The rows of a group lie close to one hidden flat surface of 10 dimensions, which passes through zero. Surfaces can cross.
Some rows, each with its group after it:
[ 14 -14  11   8   3 -11 -17 -18  13  16  12  -6   5  -6 -16   4]  K_444
[-14   6   2  -2  -4   7  -4   5 -21   9  -3   3  -1   2  10   0]  K_982
[  2   0 -10   2  19   8 -10  12 -19 -17  15   4   4   3   2  13]  K_391
[ 12 -25   9  14  -1   5  -7  -5  -6   7  -1  -6  -3   1 -16  -6]  K_248
[  2  -9  10   2  10  -8 -14  10   6   3 -20   4  -5  -8  -7  20]  K_391
[-22 -26  -1  -6  19  13  15  -1 -12  32   0  -2  -1  26 -19  13]  K_391
[-12 -10   6 -14   3  16 -19 -12 -35  -3  -5  -3 -20   2   5   2]  K_248
[-23   0   0  14  13   0   7  -5  16  15 -10 -19   0  22 -20   1]  K_248
[  6   9  -6  17  -3  -6 -31  -5   4 -10 -13  -2  -6 -10  -2  -1]  K_444
[ 14  -5  -9 -14   3   6  -2   6 -15   9  14   3  16  20  15 -14]  K_491
[ 24   8   6  12   7 -11 -10  12   3  -2  15   9  12 -25  -7  12]  K_491
[ -6  30   8  -3   6  14   0 -15  17 -10  22  16   6   2  28   5]  K_248
[ -5  -2  14  16   3   0  -2  -4  10  -8   6 -14  11  18  -2  -2]  K_248
[ 14  23  -1   0 -22  -9  24 -12  17   2 -13   8   0 -14  -2 -22]  K_982
[  9  16  18  17  -3   7   1 -15  20 -16   4   7  -2 -10   6   3]  K_491
[  3  -4 -12 -11  13   7 -28   5  -7  -1  -7   5   0  15  13  -4]  K_444
[  3  -3   4  -3  14   2 -12  -5  -6 -18  38 -15   9   6   6   9]  K_491
[-15  -7 -16   7 -18   2  10 -12   1  -1 -19   2 -27 -20 -16  -3]  K_491
[11 -6  9  9  6  1  8 19 10 14 10 15 14 -8 -2  4]  K_444
[  3 -34 -20  -5   7   1  -2   2 -22  22  -8 -12 -15  -1 -31  -6]  K_248
[ -3   2 -11   6 -20   0  11  -6  -4 -10  23  -3  -7 -21   3  -4]  K_444
[-15   9  -7   7   9  -6  -9  26  -1 -17   6 -11   8   8  11  13]  K_391
[-13 -16 -28 -15   4   2  26  32   4  19   0   3  -4  11  12  10]  K_391
[ -5   5  28  21   9 -27 -24  17  29  12  12  -6  20 -20 -10  27]  K_491
[ 21 -34 -27 -20  -6  -7   3  17   5  -9  23  -9  -4  -8   9 -11]  K_444
[  9  14   4  -3   0 -29   7   0  25   3  -1  -8  21  -3 -18  -6]  K_982
[  4  -6  16 -10   5   7  19 -11  13  -4   3  -8   0  22   6  -5]  K_444
[ 13  15   6  22 -10   0 -13   2   4   7 -14  14  11  -3   5 -11]  K_491
[-12   7  -1   2   1   7   2  -2 -14   3  11   3   6   3   1   2]  K_391
[  5  -2  21  19   7  -2 -24  -1   5   4  -5  -1   4  -5  -8   6]  K_248
[ 11  19  -4 -34   8 -26   1  13 -18  12  11   9  29  -5  -7  -5]  K_982
[ 27 -13   1  -2  -8  -3  11  10  -1  -3  -8   8   1  -6  -1  -8]  K_248
[ -5  -2 -11   2 -16  -7 -15  -4  -4  -5  19  -5  -4 -17   8  -1]  K_982
[-23 -15   5   9   4  11 -11  15 -19  10 -16 -16  -9  20   1   4]  K_982
[ -8  -5   1  12  -1   5  -3   0  14   1  -7   5 -13  -8   5  18]  K_391
[ 21  13   9  18   6  16 -10  -8  -5  -9   3  12  11   6   5  -7]  K_491
[ 10 -12 -11  -1   5  10   9  -2 -13   3   1  -1  -3   6 -11 -10]  K_982
[10 11 -5 16 -1 -3 14  3 10 -8  3  5 10 -4 -9 -1]  K_248
[ -2   7  -2   7  13 -15   4  17 -14  12  29  -9  18 -12 -21  18]  K_491
[-13   2  11  -7  -5   2 -12  -4  -4   5  -2  -1  -6   0  13   3]  K_248
[ -4 -11 -39 -41   8  -2  17   7 -14  -6  30  -7   3  15  10  -1]  K_248
[ 10 -14  -6  27   6  24   8 -18  10  -8  -2   7 -22  -6 -13   9]  K_391
[-9  3 34 20 13  5 13  2 20 18  1  0 20 20 -7  5]  K_444
[  8 -17 -26  36  -9  -7  -4  12  23  -8   8 -16 -10 -17 -13   3]  K_391
[ 6 -3 -1 -2 -1  4  2 -2  9 -6 -2 11 -8 -9  6  7]  K_982
[ 10   5  10 -15  17   4  -5  23   9  -8 -24  11   4  16  21   1]  K_444
[ 3  4  2  1  3 16  3 -8 -4 -9  9  7 -1  8  8 -4]  K_444
[ 12  13  26 -13   7  -9  -3  14  19   8  -4  11  22  10  18  -4]  K_391
[ 20 -23  -9   8  14   2  -1  -4   4   6  20   0   7  -2 -23  -1]  K_982
[ -3  16   3  -1 -14  -8 -10 -20  -8 -34 -15 -23 -10  -1  -3 -17]  K_391
[ 10   7   0 -10   5  -7   3  13  -5  -8 -15  -1   3   2   3  -1]  K_491
[ 11  -2 -10   3 -10 -24 -29  27  12  11  -8   9   4 -31   5   4]  K_444
[ 4 -4  4  1  5 10 22 -5  6 12 -3  5  2 12 -7 -6]  K_491
[ -5  -8  -5   6   5   0   4  -1  13  -7  -6   3 -10  -5  -6  18]  K_982
[-18  10  -5 -22  -6  -6  14 -10   5  -8   8  -9   1  12   9  -1]  K_982

New rows, each followed by its group:
[  8  -7  19 -27   7  -5 -15 -32  21  35 -17   4   0  20   9  -1]  K_444
[-39  -9  27  13  -3   7 -46 -22  23 -12 -14  -3 -13   8  14  10]  K_491
[ -8   1  -5  -2  13  -5 -20  25  -7  -1  18   3  11  -3  14  21]  K_391
[  0   5   0  -4   6   0 -13   2 -11  -9  18  -5  10   8  11   3]  K_491
[ 11  26  12  22   2  13 -29  -8 -10 -31  -1  -3  15  23  21 -13]  K_491
[ -4 -16  -7 -16  -2   9  22   7   1  12  23   3   6  11  12  -8]  K_444
[  6  14  18  12  -2  -2 -12  -5   8  -3  -2  10   5 -12   3   5]  K_391
[  2   7  19   0 -12  25 -13   2 -10  10  -2  27  -8  -8  42  -1]  K_982
[ -2  -1  11  26   1  11 -39 -19   6 -20  17  -9   8  12  10  -6]  K_491
[  0  -4  -6  -5  -2  -4 -16 -22  -3  17  -5  -2  -5   2  -7  -1]  K_444
[ -9   5  -7   2  -3  -2  13  -2   8  -3 -10   6  -8  -9  -7  11]  K_982
[  8  -5  14  13 -16  13 -13 -24  14   0  26   6  -2  -9  17  -8]  K_248
[-17  28  -4   2  -2  14  25  -2 -16  -9  15  -6  17  24   7 -18]  K_391
[ 13 -20  12   1  -2   6  -6  -7   8  -1  -6  -6  -9   5   0  -8]  K_248
[  6  -2  11  10   2  -4 -20   2  14   7  31   0  20  -1   8  -1]  K_391
[  1  -9   0 -10  -1   4  12   4   7  30  10  17   7   0   6   0]  K_391
[  1   0 -27 -32   9  -6   7  -2  26 -13  -1 -12 -17   8  15  -3]  K_248
[ -7 -11   0   2   6   2   5   5  -6  20   0  -5   5  13 -11  -3]  K_982
[-13  31  13  42   1  -2 -17  10  -5   0 -13  13  11 -19 -12  13]  K_444
[  2  15   1  10  22 -14   5  28 -12 -16 -24  -2  16   7 -23  13]  K_248
[  7  -1   2 -21   8  -1   4  23  19  -6 -42   2  -4  21  21  -9]  K_444
[-28   2  -4 -12  12   2 -14   1 -27 -14 -13  10 -18 -21 -10  26]  K_491
[ 22 -19 -19  18 -11 -13 -23   1  10 -19  -7 -21 -10 -11 -16 -15]  K_491
[ -5 -19  17   3   8  -7 -28  -1  25  -7   6 -17   5  14   7   4]  K_491
[ -5  15   2  -8   2 -14   6   4  -2   2  -7  -6  11   4  -8  -3]  K_982
[ 10  10  -7 -11  -2 -10 -13   8 -10 -16  12   1   2 -17  12   6]  K_491
[-28   0  15  20  21   8 -21  -6 -13 -13 -16  -2  -6   3 -24  20]  K_491
[ -3  -3   2  -1   2  -4 -18  -9   9  24  -7   3   2   9   1  -2]  K_444
[-16  11 -21  14 -24  -9  -5   8 -18  12 -20 -10   3   3  -5 -16]  K_491
[ -4  10  26 -15   3  -6 -12 -11   8   7   1   4   7   4  15  11]  K_444
[  1   1  26  -5  31  15  24 -11  10  -2  23  16  -1  -9 -11  29]  K_491
[  4  11   2 -11   1   7  35   3   2   7 -12   2   9  25   2 -21]  K_391
[ 24   8  -1   7  -3  12 -12   1   0  -9  19  33   4 -28  18   1]  K_444
[ -4  -3   4  -7   6   1 -18  -4  -1 -24  -7  -2 -12  -2   5   8]  K_491
[-10   7   3   8  -6 -23  12   9  15   6 -32 -26   3  11 -19 -11]  K_982
[ 11   7  17   6   7  15  24  -1   4 -31   7   1   0   4   6  -1]  K_444
[ -6  32  21  21  -9  -7 -20   7  -1  -2 -16   8   6 -17   9   5]  K_982
[ 10  17   9  22  -2  10   0  -3   8   5   8  24   7 -16   3   4]  K_391
[  4  13  -9   1  -8   1   3  -5 -12  -1   7  14  -1 -20  -3  -1]  K_982
[ -2 -15 -19  -8   8   5  -6   6 -26   2  -8   5  -7   0 -15  -1]  K_491
[ 13 -20  -7  15   6   2  -2  10  12 -10  10 -12   3   6  -7  -7]  K_444
[-17  -3   6  28   9  17  -5 -20  -5  -5  -6   1 -10   0 -26   8]  K_491
[ 17  -3  -4 -11  -1  -6   3   3   0  17  12  13  10 -12  -2  -6]  K_982
[ 22 -13   7  10  28  19 -24  17 -28  -1  -1  16   2  -1  -7  11]  K_982
[ -1  23  26 -12   9  -4 -21   7   4 -12  12   9  21   6  32   8]  K_391
[-19  -3   9 -13   9   2  -6   3  -3   0 -10  -8   4  26   9   3]  K_491
[-13   5  11  -2  21   3   7   6  -8  -9 -13 -15   7  30  -7   8]  K_491
[ -9 -21 -18 -13  -2   5  25 -15 -14   8  -7 -21 -13  20 -22 -17]  K_391
[  1  -5   6   4  -9 -13 -11  -5  15  10  26 -16  18   5   1 -16]  K_391
[ 14  11   5  11  -4  12  -5 -10   0  -1   8  18   5  -5  10  -6]  K_491
[-29  16   1   2   3   3  -5   8 -16   5  13   4  10   4  11  15]  K_391
[  8   4   5 -10  -5 -26 -22  23  10   6   7   1  12 -17  17   9]  K_491
[21 -3  9 -5  2 -5  1  3 12 11 -3 10  9 -2 -1 -8]  K_391
[-15  23  23  -5  -1   5   6  -5   9  -1  -8  29  -9 -26  14  23]  K_491
[ 12 -20  -7 -20   6  -7   8   3  15   6   3  -1   1   6   2  -3]  K_982
[  9  -4 -13   7  -2   5  32  31   3 -16 -14   3  -5  -6  -3  -9]  K_444
[-20  -7  -7  13  -8 -14  -9   6  18   0 -23 -32  -5  19  -8  -9]  K_444
[ 14  -6   6  -3  -5  -3  -7  -1  26 -13 -14   5 -16 -12  18   7]  K_391
[ 13  -1  10  11   6  23  11 -24  12 -11   8  11  -8   0  -2  -4]  K_491
[-23  29   9  -8   5  -2  11 -19  -3 -16  16 -10  16  21   2  -1]  K_982
[ -8  11  14   4   4 -21 -21  29  33 -19 -11 -14   8   8  27  16]  K_391
[-14  -5   5 -19 -12 -15  17   3  28   9 -10  -5 -13 -11   8   7]  K_491
[ -8  -9  -7  -5 -18 -14   4  -9  -6   0  32 -14  -2 -21  -6   5]  K_444
[-12  -2   4   1   4  -9 -22   5   0 -12 -14 -11  -5   1  -1   8]  K_491
